There are 10 hidden switches. A switch that is on adds its own fixed numbers to the row, and there is some noise. The rows also spread widely along 12 directions, which tell nothing about the answers.
In the rows, 128 means zero.
Some rows, each with its switches (1 for on, 0 for off) after it:
[132  73 169 130 142 148  96  39 140 115 117 101 120 125  94 124 191 136
 141 177 138 145 166 160 132 145  93 140 163 186 159 142 162  98 130  99
 130 129  98 149 156] : 1 0 1 1 0 1 1 0 1 0
[ 92 127 169 135 134  64  96 114 127  87 123 149 148 147 153 106 103 126
  97 120 174 114 130 163 142 169 131 150 181  85 100 127 143 110 107  87
 137 105 109 154  88] : 1 1 1 0 1 1 0 0 0 0
[113 132 175 110 162  85 103  78 113 105 139 130  98  91 138  87 153 118
 119 133 162 120 138 113 137 201 189 117 165 154 131 145 208 101 140 115
 142 123 110 132 151] : 1 1 1 1 0 1 1 0 0 1
[133 142 189 148 114 125 134 132 129 155 123 137 116 125 159  65 151 112
 131 143 116 115  86 137 163 141 146 138 110 112 128 127 144 168 137 141
 115 121 149 177 122] : 1 0 1 1 0 1 0 1 0 1
[182 102 172  88 149  83 133 163  88 114  95 130  96  99 167  20 128 146
 148 132 200  87  51 140 136 176 169 103 132 155  77 108 225 113 118 127
 124 134 117 162 120] : 1 1 1 0 1 1 0 1 0 0
[130 114 173 132 116 131 149 130 125 166  88 166  97  95 148  87 131 130
 142 121 162  95 106 142 125 182 191 143  95 147 105 132 210  91 108 163
 113 127 126 145 117] : 1 1 1 0 0 1 1 0 0 0
[132 101 106 101 149 120 145 114 118  48 186 148  97 119 107 104 122 104
 151 133 137 110 137 128 118 177 106 113 162 158 139 170 132  76 138  91
 159 138 125 161 132] : 0 1 1 1 0 1 0 0 1 0
[127 135 128 111 143 135 172 125 113 101 161 165  79  90 129  93 146 109
 140 137 136 104 116 114 136 188 175 124  98 165 134 193 177 101 151 154
 154 143 140 151 132] : 1 0 1 0 1 1 1 1 0 0
[138 101 171 120 157  84  95  61 108  80 102  94 148 135 122 134 197 164
 126 175 176 162 149 157 144 117 125 129 162 179 132 150 173 125 129 126
 125 117  83  90 135] : 0 0 0 0 0 1 1 1 1 0
[129 106 130  98 125 110  92  90 130 144  96 131 127 167 137 109 146 147
 100  83 143 118 144 105 138 200 118 155 148  79 139  73 161 115 126 134
 139 138  94 142 136] : 1 1 0 0 1 0 0 1 0 0
[139  91 164 104 148 153 114 122 122 140 167 114 101  64 114  66 125  90
 168 156 120 120 123 114 138 151 135  74 130 159 131 117 199 116 104  84
 115 138 125 173 192] : 1 1 0 1 0 0 1 0 1 0
[105 152 175 160 134  93 120  85 133 151  99 164 144 113 133 145 137 139
  97 123 132 126 147  83 153 118 187 147  99 112 112 118 150 146 132 162
 126 122 109 121 108] : 1 0 0 1 0 0 0 0 1 0
[ 76 108 187 152 119  92  78  97 133 129 121 121 196 143 143 145 128 134
 113 146 149 161 163 164 155  97 101 124 149  92 107 109 148 149  79  92
  98 110 107 109 120] : 1 0 0 0 0 0 0 1 0 0
[137 121 174 110 167  70  88  92 106  79 136 104 150 144 139 109 166 137
 118 161 148 146 129 130 155 122 108 113 168 122 134 106 144 163 138  95
 134 122 104 118 137] : 1 0 1 0 0 1 0 0 1 0
[120 103 121  86 132 124 104 140 135 136 154 132 108 121 135  95 111 113
 136  83 148 106 131 139 135 225 115 122 161  92 132 123 198  91 113 108
 145 137 114 143 149] : 1 0 0 0 1 0 1 0 0 0
[185 113 121  98 134 161 154 136 121  89 142 143  74 121  99 102 138 113
 152 131 114 106 100 105 111 158 148 148 129 179 138 132 103 111 149 130
 137 136 147 148 122] : 1 0 0 0 1 0 0 0 0 0
[129 137 193 134 145  65  86  72 109 118  84 119 150 146 159 111 166 155
 104 137 160 140 130 124 144 132 158 134 149 116 123  91 162 149 131 124
 112 110 100 112 121] : 1 1 1 0 0 1 0 0 0 1
[160 136 104 101 142 149 172 146 119 130 160 148  74 119 130  77 151 122
 160 118 108 102  92 116 146 174 125 112  98 116 153 169 158 132 176 158
 151 150 141 182 143] : 1 0 0 0 0 1 1 0 1 0
[ 97 121 184 150 151  97 135 123 123 124 140 160 137  68 137 101 124 119
 130 163 169 120 125 151 154 134 170 120 114 155  99 190 209 105 101 134
 130 126 107 141 118] : 1 0 0 1 0 1 1 0 1 1
[ 97 122 170 137 148 122 109  67 126 134 136 144 121  84 112 137 129 108
 116 145 128 129 166  72 134 152 178 100 124 140 129 113 181 105 122 108
 123 133 106 136 167] : 1 0 1 0 0 1 1 0 0 0
[126 144 133 113 134  83 107 105 135 108 138 140  86 139 144 109 131 130
 127  79 144 121 121 122 129 226 173 150 196 102 122 138 153 107 167 133
 141 102 131 126 111] : 1 0 0 0 0 1 0 0 1 1
[136 130 144 142 119  79 131 106 125  50 120 137 143 171 146 135 161 160
 143 128 168 139 121 217 132 126 113 168 180 144 121 199 104 107 138 138
 131  88 127 102  50] : 0 0 0 1 1 1 0 0 0 0
[150 105 186  81 172  58  71  72  96  64 132  80 123 129 139  63 188 143
 140 158 184 143 124 152 153 170 127  98 206 159 128 126 204 131 142  86
 131 114  97 120 156] : 1 1 1 1 0 1 1 1 1 0
[134 115 134 121 106 138 160 167 127 125 161 184 118 125 133  94  89 103
 176 104 113  99 111 122 136 145 129 106  95  91 119 128 143 107 104 128
 104 126 140 160 122] : 1 1 0 0 0 1 1 0 1 0
[117 134 164 158 123 132 118  83 131 178  87 141 133 107 126 141 125 128
  99 130 109 125 152  55 134 115 177 125  87 111 126  66 143 139 115 137
 107 132 108 151 151] : 0 1 0 0 0 0 0 0 0 0
[117 115 131 139 117 144 159  99 132  77 142 194 121 139  97 174 128 115
 133 128 116 123 163 104 109 140 151 169 108 158 141 149  85  88 126 146
 130 130 138 102  94] : 1 0 1 0 0 1 0 0 0 0
[166 112 150 128 127 100 137  79 113  44 143 148 135 140 122 116 143 138
 188 135 132 137 132 125 123  96 138  91 143 162 123 131 118 106 132 102
  98 100 133 112 106] : 1 1 1 1 1 1 0 0 1 0
[132  82 176 128 133 132 106 128 128 101 137 129 132 113 107 101 120  98
 115 172 146 116 126 132 138 146 121 157 150 159 128 120 137 107  79  88
 123 126 100 161 140] : 0 0 0 0 1 1 1 1 0 1

New rows, each followed by its switches (1 for on, 0 for off):
[136 132 107 114 117 111 154 115 124  84 155 155  98 147 137 126 144 127
 162  95 126 127 129 120 127 182 146 125 138 128 135 158 131 107 158 146
 134 116 145 109 111] : 0 0 1 0 0 1 0 1 1 0
[141  88 123  87 133 143 122  93 115 100 134 149 130 170  99 128 167 132
 125 127 120 124 160  97 132 162  89 151 116 122 175 103 126 109 126 141
 137 157  98 123 149] : 1 1 0 0 0 1 1 1 0 0
[173 132 148  95 136 128 133 149 113  75 147 131 109 151 122 103 164 116
 140 145 124 119 101 147 139 144 127 170 139 153 156 144 101 154 136 137
 133 119 144 114 110] : 1 0 0 0 1 0 1 0 0 0
[112 137 156 142 116  93 104  76 124 109 138 111 136 130 159 108 133 126
 148 123 122 145 139 123 141 140 142  72 162  97 120 107 150 130 133  83
  97  93 132 148 143] : 0 1 1 0 1 1 0 1 0 0
[ 90 119 132 115 129 138 109 117 127 147 188 119 145 117 137 116 133  94
 139 130  90 141 156 103 161 151  90  71 118  74 162 111 164 142 115  99
 122 140 123 149 193] : 0 0 0 0 0 1 1 1 0 0
[119 129 193 138 130 115  79  81 136 141 115  92  95  97 138  82 138 119
 127 141 138 136 120 151 133 167 169 124 200 142 111 115 160 133 139  79
 112  91 136 175 141] : 1 1 0 1 0 0 0 0 0 0
[100 135 178 109 127  76 101 152 102  91 169 135 175 133 169 108 121 108
 149 127 140 152 130 143 154 117 138  89 140  93 111 106 155 167  84 103
  90 105 144  70 126] : 1 1 0 0 0 0 0 1 0 0
[156  95 151 118 135  84 132 136 113  73 115 144 117 146 129  80 121 139
 126 129 188  95  92 152 130 163 120 155 161 150 100 143 148  89 117 116
 142 131 103 154  90] : 0 0 1 1 0 1 0 1 0 1
[144 133 156  92 155  85  97  93 103  52 138 108 114 152 132 113 171 131
 124 138 149 141 133 141 124 162 141 144 187 156 144 127 121 141 149 104
 135 111 133  92 120] : 1 1 1 0 0 0 0 0 0 0
[132  99 166  89 150  83  91 126 119 122 124 122 110 103 155  66 141 134
 140 115 182 115 110 160 138 211 146 125 185 133 106 122 221  99 122 118
 139 118 107 129 131] : 1 1 0 1 0 1 0 0 1 0
[108 166  93 118 120  91 112  85 131 124 154 120 129 168 157 154 143 143
 139  54 101 149 159 106 139 171 124  89 154  45 152 123 136 139 173 136
 128 112 134 101 136] : 0 0 0 0 0 0 0 0 0 0
[172 138 160 116 159  79 130  80 101  82 115 105  65 107 132  49 165 144
 140 148 168 108  88 112 141 167 178  98 172 171 112 156 180 119 182 110
 139 113 115 192 139] : 0 1 1 1 0 1 1 1 1 0
[181  84 186 111 124 146 119 125 120 107 112 119 110 126 114  86 171 130
 170 165 145 123 100 175 128 130 121 151 148 192 136 128 144 120 115 126
 106 117 128 125 123] : 1 0 0 1 0 1 1 0 0 0
[184  90 126  73 156 130 119 116 107  84 120 109  92 160 113  71 174 148
 142 138 155 108 103 157 125 176  79 143 164 148 155 133 146 107 154 117
 149 148 103 167 135] : 1 1 0 0 0 1 1 0 0 0
[151 114 141 123 145 135 105  26 126 114 110  86  98 154 103 112 215 146
 117 155 116 139 152 108 142 155  99 134 157 154 182 128 133 131 180 120
 146 139 100 170 169] : 0 0 1 1 0 1 1 1 0 0
[149 114 165 164  86 108 156 138 139 127  84 186 114 127 137 112  84 134
 157  94 158  86  96 130 115 138 179 144 121 129  74 114 140  80 105 141
  96 102 130 144  68] : 0 0 1 1 0 1 0 0 0 0
[153 141 183 168 130  89 166 130 110  84 105 142 116  95 150 102 134 143
 161 176 169 125  81 169 133  81 189 117 119 191  75 182 143 131 132 132
 101  91 142 135  75] : 0 0 1 0 0 1 0 0 1 0
[110 105  94 106 151 103 112  67 128  77 167 142 132 147 104 154 117 133
 134  91 132 134 180  88 123 166 102  91 158 101 138 126 146  89 143  88
 148 143 104 123 145] : 1 0 1 0 0 0 0 0 1 0
[134 105 156 163 135 145 149  85 119 119 102 120 121 103 116 108 150 146
 145 188 148 131 122 173 127  88 119 110 113 177 118 180 147 101 126 109
 113 127 109 196 125] : 0 1 0 0 0 1 1 0 0 0
[140 136 168 111 128 122 134 147 133 124 169 148  74  83 142  63 117  81
 161 118 121  96  93 116 148 205 184 119 145 132 124 135 178 122 134 118
 129 110 154 162 142] : 1 0 1 1 1 1 1 0 1 0
[150  97 177 131 123 158 143 159 133 159 115 158  85  86 126  71 104  95
 137 146 135  86  85 115 123 172 170 152 110 161 108 103 163 106 104 123
 117 135 137 181 132] : 1 0 1 0 0 1 0 0 0 1
[128 122 181 158 117 113 133 115 128 105 127 134 128 116 144  88 148 118
 137 169 140 132 109 166 150 123 147 153 138 157 118 162 125 133 111 123
 113  97 132 165 102] : 0 1 0 1 1 1 0 1 1 1
[163  99 151 108 143  95 138 134 101  74 138 116 125 117 140  76 140 144
 183 148 174 135  93 172 134 113 125  80 142 170  90 158 179 126 123 101
 110 122 134 124 115] : 1 0 1 0 0 0 0 1 1 0
[135 122 149 127 127 105 128 114 126 113 120 146 134 159 138 119 161 135
 116 121 146 110 129 147 147 162 111 169 123 117 156 145 146 118 124 156
 142 134 106 121 109] : 0 0 1 1 0 1 1 0 0 1
[184 117 112  81 158 107 114  59 107  67 137 103  89 157 120  77 196 155
 149 122 127 134 122 102 139 173 109 107 173 145 162 129 138 124 194 122
 152 131 113 161 148] : 1 1 0 1 1 1 0 1 1 0
[198  80 140 124 121 167 162 121 122 115  93 129  75 126 112  76 148 149
 182 150 147 106  76 167 106 134 116 130 127 193 116 142 140  91 146 122
 115 133 136 186 111] : 1 0 1 0 0 1 0 0 0 0
[122 147 185 157 111  82 131 117 124 127 115 121 126 122 177  62 138 143
 157 134 158 130  89 189 160 120 152 100 143 113  85 166 176 155 136 115
 100  91 149 172  94] : 1 1 1 1 0 0 0 1 1 0
[122 117 160 167 110 103 100  35 130 100  88 102 150 171 129 140 164 170
 138 146 137 166 153 164 129  90 109 115 176 124 122 129 103 122 143  92
  92  89 111 151 110] : 0 1 0 0 0 1 0 1 0 0
[154  94 196 119 147 120 116 109 117 121 125 132  87  51 125  48 107 101
 157 153 163  97 100 106 123 171 199  88 150 187  94 110 219  76  98  80
 107 118 114 179 162] : 1 1 1 1 1 1 1 0 0 1
[138 120 160 102 142  73 102  76 111  55 117 132 106 150 122 108 151 141
 121 113 175 124 137 125 121 182 166 153 192 157 116 127 143 103 141 113
 135 110 117 105 103] : 1 1 1 1 0 0 0 1 0 0
[132 137 188 134 161  89 107  98 102 106 100 103 129 116 140  97 167 139
  97 185 163 129 115 149 150 118 143 139 146 150 128 142 153 150 132 116
 134 119  99 158 130] : 0 1 0 0 0 1 1 0 0 0
[108 107 162 142 110 139 119 106 144 188 127 120 117 105 149  74 133 121
 151 113 136 120 124 156 151 172 124  99 123 106 122 139 220 116 113 116
 111 132 125 181 157] : 1 0 1 1 0 0 1 1 0 1
[114 108 192 140 128  86 122 143 119 162 114 160 156  74 165  85 102 134
 160 119 180 113 109 145 149 133 171  77 103 116  77 130 252  97  74 135
  94 122 103 117 128] : 1 0 0 1 0 1 1 0 0 1
[140 112 122 127  89 130 139 128 131 118 142 171 139 160 124 146 106 120
 168  80  98 127 142  76 123 130 130 106 109  87 130  72 106 112 112 134
  90 119 134 101 126] : 0 0 0 0 0 1 0 1 0 0
[151 123 174 110 126 117 132 171 116 120 158 138 107  99 148  57 114 105
 175 128 139 105  77 152 146 154 144  97 140 126 109 136 177 130 118 115
 109 116 145 150 130] : 1 0 0 1 0 1 1 0 0 0
[177 100 127 101 140 147 167 112 111 124 117 144  84  98 129  85 169 149
 180 126 146 109 101 129 119 162 145 100  96 188 130 156 199  89 157 166
 134 150 131 133 134] : 1 0 1 1 0 1 0 0 0 0
[126 131 166 134 126 108 112  87 126  91 164 151 138 138 116 129 122 102
 147 121 102 128 150  81 140 128 142 103 138 108 146 102 117 128 122  99
 103 114 127 121 142] : 1 0 1 1 0 1 1 0 0 1
[119 100 153 142 112 130 124 146 137 155 118 151 138 128 134 107  88 110
 122 123 131  98 118 117 136 144 104 128 116  84 113  82 144 117  94 102
 119 137 114 178 130] : 0 0 1 0 0 1 0 0 0 0
[160  89 202 116 119 106 109 143 125 143  76 126 111 133 144  63 155 139
 134 149 184 107  84 176 146 175 142 178 148 151 103 109 192 128 101 138
 114 117 110 143 109] : 1 0 1 0 0 1 1 1 1 0
[107 141 192 158 143 103 134  70 126 103 140 151  91  59 127 101 127 106
 143 157 149 124 135 111 131 154 231 108 143 185 104 176 184  94 132 111
 115  99 131 152 132] : 1 1 1 1 0 1 1 0 1 1
[124 129 150 125 150 126 149 116 123 110 159 148  85  80 114  89 141 105
 128 147 141 113 120 115 146 171 177 137 123 173 125 193 174 115 141 138
 149 136 129 160 136] : 1 0 0 1 0 0 1 1 1 1
[117 135 128 143 140 132 166 126 130 148 144 158  72  76 136  66 105 105
 126 128 127  82 102 101 141 184 158 106 110 120 114 161 172 101 154 121
 158 142 130 242 140] : 0 1 1 1 0 1 0 0 1 0
[142 128 138 124 142 133 126  85 125 162 114 128 104 115 134  97 164 144
 129 120 116 120 121  94 146 155 134 104 116 114 142 116 170 132 170 148
 140 145 115 173 152] : 1 0 0 1 0 1 0 0 0 0
[ 90 124 173 158 100 103  81  75 150 166  88 108 154 155 153 137 164 151
 107 113 144 152 154 176 153 153 119 163 167  93 127 120 153 140 118 133
 114  99 111 122 111] : 0 0 0 1 0 0 0 1 0 0
[154 130 191  92 125 120  96 179 120 140 160 102 105 130 170  40 155  88
 157 142 114 124  74 172 162 185 127 142 161 104 153 101 159 183 116 112
 104 101 157 145 151] : 1 1 0 0 0 1 1 0 1 1
[148  93 126  98 121 140 153 143 130 105 148 175  71 118 113  78 105 107
 151  95 144  81 105 109 116 219 145 143 143 146 114 132 157  70 135 128
 147 143 136 167 118] : 1 0 1 1 0 1 0 1 0 0
[ 87 161 139 157 128 120 157 113 138 116 153 159 107  90 141 147 132 103
 115 137 123 128 145 129 138 158 189 147 108 147 126 193 140 125 135 148
 144 110 150 127 109] : 0 0 1 0 1 0 0 0 1 0
[159 111 174 103 155 114  98  96 113 116 138 103 112 111 124  68 160 123
 147 156 129 126 112 114 153 142 123  93 155 135 142 102 171 142 139  95
 121 127 109 173 171] : 1 1 0 1 0 1 1 0 1 0
[113 135 123 141 130 117 154  70 120 117 102 165 142 165 124 153 186 173
 111 127 143 136 156 137 147 127 120 156  89 119 149 186 140 119 157 189
 145 145 100 121  98] : 1 0 0 0 0 1 1 1 0 0
[ 96 153 191 142 113  90 101 120 140 149 126 117  83 102 168  65 140 108
 121 122 154 118 103 176 157 220 190 156 193 112 108 162 187 131 140 124
 128  80 140 174 118] : 0 1 0 1 0 1 1 1 1 0
[133 103 166 131 130  90 140 137 124  94 132 156 136 116 148  84 122 137
 163 134 182 106 104 194 147 144 126 122 137 138  96 181 194  94 100 122
 126 115 115 141  88] : 1 0 1 1 1 1 1 0 1 0
[150 135 149 111 149  53 100 118 108  81 119 115 146 176 154  95 131 154
 122 105 167 123 104 146 147 136 108 117 173  82 112 112 142 148 139 100
 128 122 111 126 103] : 1 0 1 0 0 0 0 0 0 1
[130 122 206 179 111 122 125  81 141 174  79 125 113  78 150  80 134 141
 156 147 153 119 104 161 144 123 184  98 126 147  88 138 210 110 121 117
  88  98 121 185 123] : 1 0 1 1 1 1 1 0 0 0
[138 111 146 122 140  95 128  84 120  56 133 146 137 155 114 118 169 148
 130 146 160 133 138 159 148 137 112 155 156 151 135 185 131 109 139 135
 144 120 101 129  93] : 1 0 0 1 1 1 1 1 1 0
[140 119 134 129 111 133 153 133 136 118 151 150 101 108 146 101 136 112
 172 116 123 114 113 149 133 169 141 120 126 143 130 157 157 105 130 139
 126 112 149 139 116] : 0 0 1 1 1 1 0 0 1 0
[132  92 201 114 134 116 113 134 116 110 118 130 111  80 138  76 145 122
 157 163 186 121 108 198 126 165 166 141 160 197 102 158 207  89  89 120
 112 108 123 118 118] : 1 1 0 1 0 1 1 0 0 0
[134  98 148 100 146 120 114 117 116  53 156 129  92 118 111 101 130 112
 144 150 158 126 124 168 105 181 138 145 202 184 118 162 125  81 130  84
 137 111 136 139 113] : 1 1 0 0 0 1 0 0 0 0
[115 122 202 156 113 116  89  73 138 130 101 120 121 131 128  97 144 125
 116 152 131 137 130 137 142 138 153 151 176 129 117 104 121 137 130  97
 105  95 126 177 120] : 1 1 0 1 0 1 0 1 0 0
[168 130 104  90 134 120 135 143 111  90 166 138 115 163 125 107 123 123
 158  92 103 116 110  92 132 138 100  96 132  87 143  97 104 145 153 114
 125 138 140 133 133] : 1 0 0 0 0 0 0 0 0 0
[ 87 132 173 173 135  73 100  52 128  91 120 114 153 126 144 123 129 144
 123 150 157 145 151 165 140 107 123  91 180 117 103 156 145 113 131  70
 117  95 108 169 112] : 0 1 1 1 0 1 0 0 0 0
[ 89 167 127 139 138 105 125  78 126 114 167 147 134 133 148 139 140 118
 119 112  94 140 159  90 155 149 138  91 121  70 151 138 132 147 163 122
 140 123 136 141 141] : 1 0 1 0 1 1 0 0 0 0
[118 123 163 172 133 114 142  54 120  96 100 143 133  99 119 145 155 152
 139 168 151 146 150 141 119  88 169 117 122 192 111 175 139  92 133 133
 114 108 112 132 104] : 0 1 0 1 0 1 0 0 0 0
[120 165 166 123 132  59  79 105 131  99 135 114 117 152 157 103 125 127
 114  88 149 128 119 140 149 188 168 141 209  77 119 124 143 141 143  98
 122  82 125 126 110] : 1 0 0 0 1 0 1 0 0 1
[146 100  92  94 157 136 151  92 116  89 142 160  92 114  92 135 127 131
 134 105 142 106 151  69 103 177 145 114 117 164 132 135 158  66 146 130
 159 167 110 129 142] : 1 0 1 0 0 0 0 0 0 0
[153  99 158 111 177 101 140 127  97 103 107 135  99  88 108  59 112 136
 104 163 194  83  91  99 137 144 151 110 119 166  83 140 201 104 124 100
 155 167  84 202 138] : 1 0 1 0 0 0 1 1 0 0
[112 112 215 133 110  90 111 111 128 105 119 153 130  99 151  95 142 115
 151 145 174 126 129 172 143 169 195 154 152 169 100 146 193 103  81 131
  99  84 129  95 102] : 1 1 1 1 1 1 1 1 1 0
[ 96  97 207 140 129 113  98 123 129 126 120 151 156 105 129 132 115 105
 114 162 153 128 145 134 134 135 151 153 133 144 105  95 157 119  71 104
 110 118 116 105 123] : 1 0 1 0 0 1 0 0 0 0
[124  94 127 103 144 144 135 104 109 129 151 143 162 124 127 129 170 130
 142 147 112 150 165  94 147 114 105 103  60 136 163 116 173 137 101 153
 120 165 109  94 169] : 1 1 0 0 0 0 0 1 1 1
[156 103 178 113 127  93 136 132  94 103 100 151 153 132 145 101 146 139
 146 147 165 117 116 117 138 109 149 119  86 147 116  95 175 125  85 145
  97 130 105  90 123] : 0 1 1 0 0 1 1 1 0 0
[147  99 195 104 165  96  83  88 103 106 124  87 139 118 140  64 179 133
 131 178 162 133 118 156 153 138 105 105 159 154 145 116 198 139 116  90
 125 135  95 148 166] : 1 1 1 1 0 1 1 0 0 1
[151 128 170 183  96 125 162  81 132 127  82 145 114 133 129 100 149 157
 160 148 138 123 108 156 141  89 155 130 112 149 106 167 127 117 141 142
  91  97 124 191  92] : 0 1 0 1 0 1 1 1 1 0
[112 148 177 162 143  95 116  70 127 137 111 108 119  94 163  78 168 150
 131 161 148 141 114 177 163 127 151 100 152 129 109 182 183 142 160 116
 128 100 122 197 119] : 1 1 0 1 1 1 0 0 1 0
[ 83 128 150 169 130 117 148 109 141 129 122 191 144 132 119 144 109 122
  85 142 133 107 148 112 148 128 132 170  95  97 117 151 117 120 120 139
 149 142 109 176  92] : 1 0 1 0 0 1 0 0 1 0
[101 130 137 151 151 109 133  62 121 111 118 133 140 129 131 141 181 166
 117 153 159 148 156 174 143 128 123 130 125 143 139 215 172 105 153 149
 145 134  99 137 112] : 1 0 0 0 0 1 1 0 0 1
